The rows of a group lie close to one hidden flat surface of 13 dimensions, which passes through zero. Surfaces can cross.
Known rows, each followed by its group:
24 10 -41 20 -26 -8 4 4 -14 22 7 -1 -7 13 1 10 15 2 -50 16 5 26 -14 -> Z_775
31 -27 -48 -2 -9 -9 -10 21 -7 -4 -1 16 20 -15 -26 -23 -2 -6 31 27 -4 46 -14 -> Z_323
-17 -20 -15 -8 -10 -11 -22 8 9 -2 -19 7 -6 23 11 -19 -2 -24 -26 -15 -5 -13 16 -> Z_921
33 -5 -20 4 -22 -1 10 -5 19 2 14 7 -42 8 -20 1 -18 30 -24 37 -17 10 19 -> Z_775
-22 31 15 17 8 17 -22 11 17 21 18 -3 13 23 -17 10 -10 -17 4 0 -36 -37 10 -> Z_595
16 -19 6 -50 12 0 -2 3 27 -14 18 11 -21 -9 31 -13 -4 29 25 -5 13 22 5 -> Z_921
21 32 15 -11 -15 11 -7 24 30 17 -4 11 -34 12 1 5 -21 24 -17 25 -13 18 -6 -> Z_595
-6 -5 -4 -43 -22 -20 0 -1 21 0 17 29 -24 -12 20 -2 10 -33 -22 -10 17 -1 0 -> Z_595
-1 -23 -34 -4 2 -7 -10 -14 4 -6 25 -5 9 5 4 -3 7 -8 2 -4 -4 -18 13 -> Z_595
14 31 2 8 -2 0 5 -1 -13 10 -1 -7 -10 8 -9 -9 11 -34 -19 -23 -25 -52 1 -> Z_775
-4 17 10 2 -10 -18 -10 -18 3 -10 -26 -8 11 2 -3 4 -9 4 -7 -26 -6 8 -2 -> Z_473
-14 -32 -30 0 -7 -37 -14 -9 -19 -9 -8 -12 9 -6 23 -1 13 -8 9 -27 15 -7 9 -> Z_921
-22 11 7 -10 29 23 37 1 4 -13 4 2 -16 -39 -13 16 9 -26 -22 12 5 14 19 -> Z_775
9 5 -37 -26 -7 -23 14 7 -7 -6 13 8 -22 -36 4 -4 10 -27 -21 2 -2 34 2 -> Z_473
-37 9 16 -26 -1 -15 -27 6 10 -12 -4 -8 30 1 7 -3 -31 -19 23 -7 -15 20 -16 -> Z_323
14 2 -15 5 5 -8 2 27 -14 5 -10 5 6 -23 4 -2 14 3 35 8 20 20 -10 -> Z_323
-8 2 -5 -14 -2 -4 26 -4 -12 -1 2 14 -7 -22 12 8 35 -42 -29 -13 31 -13 -18 -> Z_595
20 -37 -30 7 7 31 -30 -12 13 2 -4 -13 5 31 -10 17 -29 5 -20 30 -22 -3 -18 -> Z_323
-5 -22 -10 -2 24 20 3 -14 6 -20 5 -19 -8 12 -1 -10 -19 -7 -14 17 -31 -35 22 -> Z_921
21 -4 -15 11 7 8 -11 -29 18 -14 -29 -16 -2 -10 -23 32 -26 16 -3 23 -10 9 1 -> Z_595
30 -19 25 10 5 38 -3 -9 14 10 -12 7 -5 12 -3 22 -3 28 11 11 19 -11 -25 -> Z_473
2 31 3 -3 -7 -9 20 -3 5 -3 -12 3 -15 -19 1 5 17 2 -31 -1 15 28 6 -> Z_921
-2 5 -7 -13 11 5 9 -3 -3 -8 -17 -8 5 -4 29 7 12 -24 -37 5 35 10 -29 -> Z_595
20 -9 10 9 1 3 -14 -43 -10 -14 -34 -20 23 2 -9 18 -16 2 18 -15 -1 -21 -35 -> Z_775
21 -33 16 16 1 34 10 0 -15 14 0 13 -14 10 -2 6 9 0 -2 5 11 -26 -13 -> Z_323
-15 -36 14 -21 -1 3 0 12 -4 -5 -38 5 -45 -18 9 8 -28 -5 -13 7 -5 12 5 -> Z_473
-4 60 38 -3 -16 8 -2 -3 29 12 -23 12 -4 0 -16 20 -4 -17 -33 -14 1 5 -22 -> Z_473
-4 -9 -33 -14 -16 -37 -23 -24 25 -8 13 8 -3 -17 -16 10 -2 -8 8 -20 -24 5 29 -> Z_323
-13 5 -10 -15 1 -5 12 29 -1 1 34 -7 -13 10 31 -20 -10 1 -10 40 4 3 4 -> Z_595
19 -22 -2 -16 24 9 6 -15 13 -15 -13 1 -13 -24 10 9 8 16 25 -2 23 -7 5 -> Z_323
20 20 -10 19 11 -3 -23 8 -5 26 15 -17 14 16 26 16 12 30 39 -14 -1 -29 -3 -> Z_323
-23 -28 -16 -14 1 -14 14 -7 -16 -15 21 -2 9 -19 18 7 5 -22 -6 16 33 1 -14 -> Z_595
36 16 22 14 -12 8 19 -32 -16 -6 14 -4 12 -4 -28 15 -7 32 20 1 -3 1 -29 -> Z_921
-39 21 30 14 -6 -2 -1 15 -19 3 -25 -2 27 7 -6 -4 -6 -14 -8 -15 0 22 -9 -> Z_775
8 -1 14 -6 6 9 13 14 -5 -2 -46 -6 -39 -23 8 9 -12 3 -10 8 5 6 -4 -> Z_473
5 17 7 -22 -3 3 -2 19 36 11 -1 21 -19 -7 23 10 9 -4 4 12 36 -6 -11 -> Z_775
-1 22 20 -30 -7 -9 -17 -4 40 10 4 10 -19 10 25 0 10 19 -16 -41 -1 18 15 -> Z_323
-51 28 25 8 -17 -20 7 24 -33 14 0 -2 10 5 15 2 0 -23 -23 -7 5 13 -12 -> Z_921
3 -42 5 15 3 22 -17 24 14 16 -20 22 -2 14 -11 -9 5 31 25 -4 0 27 16 -> Z_595
-25 -6 -21 30 12 15 -11 25 7 16 -11 12 20 -8 -21 12 17 -23 10 24 15 -3 13 -> Z_595
-8 21 5 30 0 13 18 18 -15 19 -1 10 6 -21 -27 21 14 -7 3 21 7 13 -4 -> Z_323
-33 7 28 -12 5 6 8 -3 11 -10 -33 8 3 -16 0 17 -3 -13 -24 -4 24 34 -12 -> Z_473
-36 28 -2 7 10 -13 24 -8 -13 -13 23 -11 23 -18 -9 14 6 -19 -3 11 6 1 9 -> Z_595
15 26 -15 -32 12 -5 17 -10 21 -16 20 7 3 -37 -2 11 11 -10 16 12 19 25 -10 -> Z_473
8 -32 -21 -9 15 6 1 -13 23 -4 18 9 -11 -19 -3 17 20 28 16 -2 10 20 30 -> Z_921
0 7 -11 2 -13 -40 2 22 -1 -4 -8 15 0 -19 2 -18 14 13 37 2 26 14 15 -> Z_775
-39 -12 1 7 0 5 17 8 -6 8 51 17 21 -10 -15 10 20 -2 11 14 16 17 13 -> Z_595
7 -28 30 -12 -12 22 8 -3 -6 -3 8 10 -1 18 0 -8 -21 22 -11 16 3 29 -31 -> Z_323
27 -47 -14 -25 -9 -12 -8 -36 0 -22 6 2 -2 -7 2 -4 -1 37 18 -26 1 38 1 -> Z_775
14 26 8 1 -9 -7 -6 18 -6 7 -17 18 18 5 -11 -36 21 -21 5 -29 -2 3 -6 -> Z_323
-7 -11 5 -5 3 26 -19 -7 27 5 -23 1 -9 15 -1 21 -15 -6 -40 5 -5 5 -7 -> Z_323
5 15 -13 -3 30 -4 23 -14 -3 -28 28 -29 19 -18 10 6 -9 33 32 34 17 13 -3 -> Z_595
-24 -40 -14 -3 0 -29 -19 -29 0 -33 -10 -20 29 16 17 -14 -11 25 7 -12 13 18 17 -> Z_921
-1 -34 -5 -29 1 -5 23 -14 -10 -14 1 4 -38 -30 10 4 -6 -20 -15 5 1 -11 4 -> Z_921
18 16 -5 -6 -14 -29 9 -9 -23 -8 21 -14 -1 -15 0 -1 -24 -4 35 14 -16 -24 -20 -> Z_473
-4 -12 14 3 -20 5 17 -26 -4 1 26 2 -20 8 -9 16 -8 25 -43 0 -8 20 3 -> Z_921
-11 -16 29 -5 -17 -8 -13 22 -9 4 -15 6 -1 7 10 -13 -32 11 33 12 0 -2 -22 -> Z_595
28 -29 31 -5 -25 0 28 -21 -4 -5 12 19 -51 -13 -4 5 -13 41 9 13 8 -7 2 -> Z_473
-14 20 -10 -23 14 -7 3 8 16 -13 34 -3 11 6 16 -17 7 4 -3 1 -4 23 20 -> Z_473
-12 -6 27 -8 -24 -9 -7 -7 13 9 31 25 5 5 -3 7 5 7 24 -19 7 -3 -2 -> Z_775
-10 8 11 -16 16 19 5 -4 36 -1 -8 14 3 -30 -1 34 11 2 9 5 32 20 -3 -> Z_775
-9 26 23 -2 11 3 -27 -1 -16 -4 -21 -31 46 11 16 15 -44 -12 29 0 -10 -5 -61 -> Z_473
28 9 -18 16 7 -8 1 3 -19 3 -31 -15 -14 -28 -10 12 -8 -4 21 5 -14 -10 1 -> Z_473
13 -32 -24 22 5 15 4 -36 -11 6 6 -10 -15 -5 -21 34 3 -10 -24 0 -20 -29 10 -> Z_921
-30 44 -16 16 9 -19 -12 10 14 -1 -15 -3 33 -16 -19 6 22 -16 8 -10 2 12 27 -> Z_775
-14 -49 0 -8 -24 13 -9 10 -5 18 17 22 -23 23 2 1 -10 -11 -37 9 -15 12 -5 -> Z_473
-2 -24 22 -19 26 30 -12 -10 12 -24 -8 -7 22 11 -6 -12 -29 -13 27 4 -13 -22 -18 -> Z_323
17 9 -13 42 -16 -11 19 -24 -33 2 -30 -5 -6 8 -17 0 27 -13 -50 -13 9 -27 4 -> Z_921
-20 23 1 -22 34 -9 -11 4 28 -18 6 -9 29 -22 12 0 1 21 51 -12 10 30 17 -> Z_921
-21 -19 4 6 8 0 -27 12 -9 5 -4 -18 17 41 22 -24 -13 1 10 -15 -19 -26 5 -> Z_473
-22 -38 -29 -4 10 -7 -25 8 2 -8 -33 -3 10 2 3 -12 0 -2 -14 -13 0 46 20 -> Z_775
-4 27 -20 13 -2 5 -21 3 34 10 10 -2 12 33 -16 -1 3 15 -36 -2 -23 26 27 -> Z_323
11 2 -18 -1 2 -8 -5 -25 -9 -15 -7 -29 3 4 -1 9 -23 -8 -19 9 -15 -20 -17 -> Z_921
-9 17 13 -7 18 28 -15 1 49 -1 4 -5 1 22 -4 11 -23 30 -1 22 -12 16 13 -> Z_775
-11 -24 14 26 -23 -10 17 49 -49 16 -7 18 -18 2 -5 -35 -2 -11 24 18 1 -23 2 -> Z_775

New rows, each followed by its group:
42 -13 -47 -3 0 -12 7 8 -6 4 6 -2 -22 -22 14 2 11 14 12 22 14 15 3 -> Z_323
-1 -21 -18 16 53 30 5 1 8 -22 -17 -24 16 1 16 -4 10 27 22 18 23 -5 21 -> Z_323
-6 -9 -22 7 -10 -45 -22 -31 -3 -5 5 -23 5 2 28 19 5 28 17 -26 10 -12 14 -> Z_323
10 -33 3 35 5 11 -20 -10 -12 7 -34 -8 4 26 -4 -5 2 20 9 -15 -5 -38 10 -> Z_473
9 17 9 -24 0 -11 23 -15 30 -23 2 5 -38 -4 11 -12 9 18 -27 -4 16 2 32 -> Z_473
14 20 -35 -30 3 -35 15 11 -6 -14 8 -12 -32 -35 24 -14 -5 -25 -7 17 -2 -12 14 -> Z_323
-10 -44 27 -3 28 28 -4 -2 8 0 12 4 1 -5 12 15 -6 20 49 1 8 -20 -1 -> Z_323
14 -17 -12 -28 5 22 -32 12 34 1 1 6 -7 26 13 -15 -19 1 -12 4 -23 15 -4 -> Z_323
-22 27 -4 28 -3 -38 8 -16 -17 -12 1 -13 18 10 -9 -22 19 14 4 -29 -6 -5 44 -> Z_473
2 21 -36 -5 -2 -9 -5 13 30 4 13 1 4 -1 6 6 6 7 -14 38 19 29 6 -> Z_595
7 25 19 0 7 21 7 8 20 9 -7 5 -10 14 4 -1 3 -10 -20 6 7 -29 -3 -> Z_473
-1 16 -20 34 -7 1 9 23 -12 37 15 -1 -29 18 12 13 35 7 -38 4 6 -13 30 -> Z_323
-34 39 20 -24 -10 -16 -9 20 14 13 16 12 6 -16 8 14 3 -5 5 -16 3 45 1 -> Z_921
-25 24 -25 22 -11 -35 11 -7 -32 -10 14 -24 16 -9 -17 1 -19 -28 -17 28 -23 -13 3 -> Z_323
-4 -21 13 -3 -10 -5 8 -5 -21 -13 -47 -1 -5 8 20 -19 7 -14 -29 -18 32 2 -21 -> Z_323
-15 10 -35 15 5 -12 -27 24 -1 19 -23 -17 6 -3 14 20 -4 -28 -4 11 -1 -2 2 -> Z_323
32 10 -28 -1 -23 -26 3 -3 -8 5 2 1 -35 -20 -14 1 0 0 -18 -1 -23 11 15 -> Z_473
8 1 -15 15 -25 -21 -21 -7 -3 1 -6 5 25 8 -24 -4 -11 -15 6 0 -14 -7 -13 -> Z_921
-23 5 25 5 13 2 43 -16 -16 -29 11 -9 -15 6 2 -25 10 5 -35 1 8 -20 25 -> Z_323
-17 29 -7 -10 -1 -34 -15 14 -18 -2 -11 -21 -9 -14 3 -6 -30 -27 3 0 -36 -2 2 -> Z_473
-5 -20 14 -6 -14 8 -6 6 4 9 -25 5 -40 -11 -10 21 -39 2 -24 17 -24 27 -2 -> Z_473
-26 -30 8 -20 19 14 -21 38 2 11 -13 5 -2 -3 17 -5 -12 -11 28 -7 -12 20 6 -> Z_473
-4 27 -13 -34 -5 -19 -16 -23 35 -18 -5 3 10 -21 -9 14 -12 -35 -11 -8 1 9 -9 -> Z_473
17 -14 -26 33 -7 -21 18 -18 -46 -8 -26 -20 -7 -14 -12 7 6 13 -11 6 5 9 2 -> Z_473
2 -8 -9 8 -21 -23 -11 -1 1 -3 -20 16 8 3 -16 -21 19 -21 6 -30 0 -22 15 -> Z_921
-7 5 -16 6 16 -2 23 -17 4 -20 43 -3 42 -13 -9 2 22 13 22 17 28 15 4 -> Z_473
31 15 34 -18 -3 2 16 9 -4 2 -12 20 -2 -25 1 -7 15 5 34 -19 24 12 -29 -> Z_323
1 -23 -12 -12 -21 -40 9 -35 -13 -24 32 -3 -6 -19 -2 3 -7 21 20 -2 3 10 8 -> Z_323
21 -24 -15 15 12 3 -15 -8 -23 -2 5 -16 32 16 1 -12 5 18 33 -22 -14 -7 -3 -> Z_775
3 12 6 8 -1 -6 -5 -25 18 16 8 3 -19 -21 0 51 14 13 12 -23 7 -23 15 -> Z_323
10 -19 6 -11 -9 -6 -9 20 -22 12 19 -2 1 2 24 -5 -14 7 39 6 -2 -5 -26 -> Z_323
10 -9 -26 -6 -5 -25 -8 23 -8 15 4 17 -4 -23 23 -4 32 -8 32 -18 24 4 5 -> Z_921
-9 4 1 13 -16 12 -9 -10 15 21 12 7 -10 14 -14 33 0 23 -30 5 -5 23 8 -> Z_323
-32 -20 33 -9 -5 3 13 20 -5 1 -6 23 -26 -30 -8 2 -11 -10 24 3 0 -4 11 -> Z_473
11 39 -10 12 -1 2 -6 23 -23 24 26 -14 26 20 8 -9 10 4 0 -2 -12 18 -20 -> Z_473
-24 40 5 -8 2 -14 -2 -11 16 0 26 3 7 -14 -9 12 13 0 9 -33 -18 9 31 -> Z_921
35 34 -15 2 6 8 -7 5 1 20 28 -21 -4 10 14 14 -14 22 11 23 -16 -12 -19 -> Z_323
-6 -5 36 -14 -15 15 19 -9 11 -8 -19 24 -15 4 -18 -3 2 -6 -44 -9 16 33 -9 -> Z_323
-5 -28 -7 27 -10 -15 15 -9 -35 -1 -28 0 -10 -11 -11 2 10 18 -27 -11 8 29 22 -> Z_473
15 -12 -18 -4 8 4 -16 -15 30 11 23 10 -12 -19 -10 29 9 7 37 -11 -12 -31 27 -> Z_323
-17 7 5 11 1 1 13 -11 -6 9 19 -7 -25 5 7 13 8 -14 -26 -6 -12 -52 25 -> Z_323
-12 -36 2 20 -7 16 -8 0 -5 10 -16 11 2 20 -14 4 3 15 -22 -6 -2 34 8 -> Z_595
-31 8 -1 -1 -6 -9 -5 -8 -5 -2 11 0 22 -9 -3 19 -3 -51 2 0 5 -38 -12 -> Z_595
10 -2 -32 -5 23 19 -18 35 3 20 5 0 12 -12 4 2 3 -39 32 15 -11 -22 -10 -> Z_473
-14 -49 45 3 -19 24 1 -3 -19 16 7 26 -14 14 -21 -4 -14 -11 3 -18 -27 -22 -6 -> Z_775
-50 -20 15 -14 -2 3 -9 -14 -10 8 30 -7 -6 -1 12 32 -21 -19 -25 -10 -31 0 -1 -> Z_921
-10 2 -18 10 -19 -29 -20 11 -9 27 12 9 4 14 20 -8 35 -2 -7 -41 3 1 21 -> Z_921
-16 49 30 15 19 1 13 1 -13 -1 -15 -30 10 22 19 -4 4 -3 -19 -9 5 -32 -6 -> Z_323
47 2 3 14 0 26 4 -25 8 3 -17 7 14 -5 -9 25 17 16 6 0 36 3 -37 -> Z_473
-13 -9 -13 -22 -10 -17 -7 13 -34 1 42 -10 24 17 37 -20 -16 -17 -2 6 -8 16 -34 -> Z_473
17 12 31 10 -17 12 -3 5 14 10 -14 18 -15 4 -14 7 -10 12 16 11 0 -21 -9 -> Z_775
33 15 9 0 -13 0 6 10 9 4 34 25 -2 5 -33 -35 4 7 43 -1 -25 -21 11 -> Z_921
-6 1 -12 0 21 -8 43 -12 -31 -24 33 -15 4 -20 12 -12 29 7 -6 -1 16 13 15 -> Z_595
26 -14 -17 28 -4 -11 1 -9 0 -12 -32 1 22 22 2 -25 31 44 5 -10 45 16 10 -> Z_921
25 27 2 5 -35 -27 15 19 -29 24 8 29 -2 -36 -29 1 14 -15 22 -3 9 26 -30 -> Z_323
-11 -14 -16 -30 0 -17 -2 12 -18 -4 7 1 9 -12 26 -8 6 -4 1 -18 8 61 -9 -> Z_473
-26 -30 2 -13 20 -2 -5 -13 4 -22 -19 -12 8 -17 21 13 -9 8 12 -1 29 27 -1 -> Z_921
21 -28 -38 9 1 -9 -2 2 -17 -1 -22 -3 -18 -22 -10 -1 13 -11 5 -7 -5 -4 17 -> Z_473
-18 7 14 -2 -23 -5 -18 -4 10 8 -17 -1 -15 4 -16 17 -33 -14 -30 1 -31 8 -2 -> Z_473
5 -2 2 33 3 16 3 -14 -20 4 -23 -16 29 37 11 -3 22 23 -40 -10 25 13 -18 -> Z_473
6 9 -30 33 -5 -27 0 -37 -6 -15 13 -5 44 -10 -35 2 30 -7 26 -12 14 -28 13 -> Z_473
-5 -25 -5 -3 -25 -21 -3 11 18 -3 -13 28 -19 -17 -6 3 -9 5 24 21 30 -4 10 -> Z_775
11 -16 -40 18 3 -25 -4 4 -27 0 -18 -9 -1 -29 -15 -2 12 -10 27 -10 -13 -4 24 -> Z_473
-21 -30 14 28 33 31 18 6 -7 -9 14 -1 33 6 -16 -11 9 28 37 14 10 3 17 -> Z_323
0 -17 -8 26 -12 -8 26 7 -40 -4 -15 5 -14 -15 -36 -11 0 17 -19 14 -9 51 13 -> Z_775
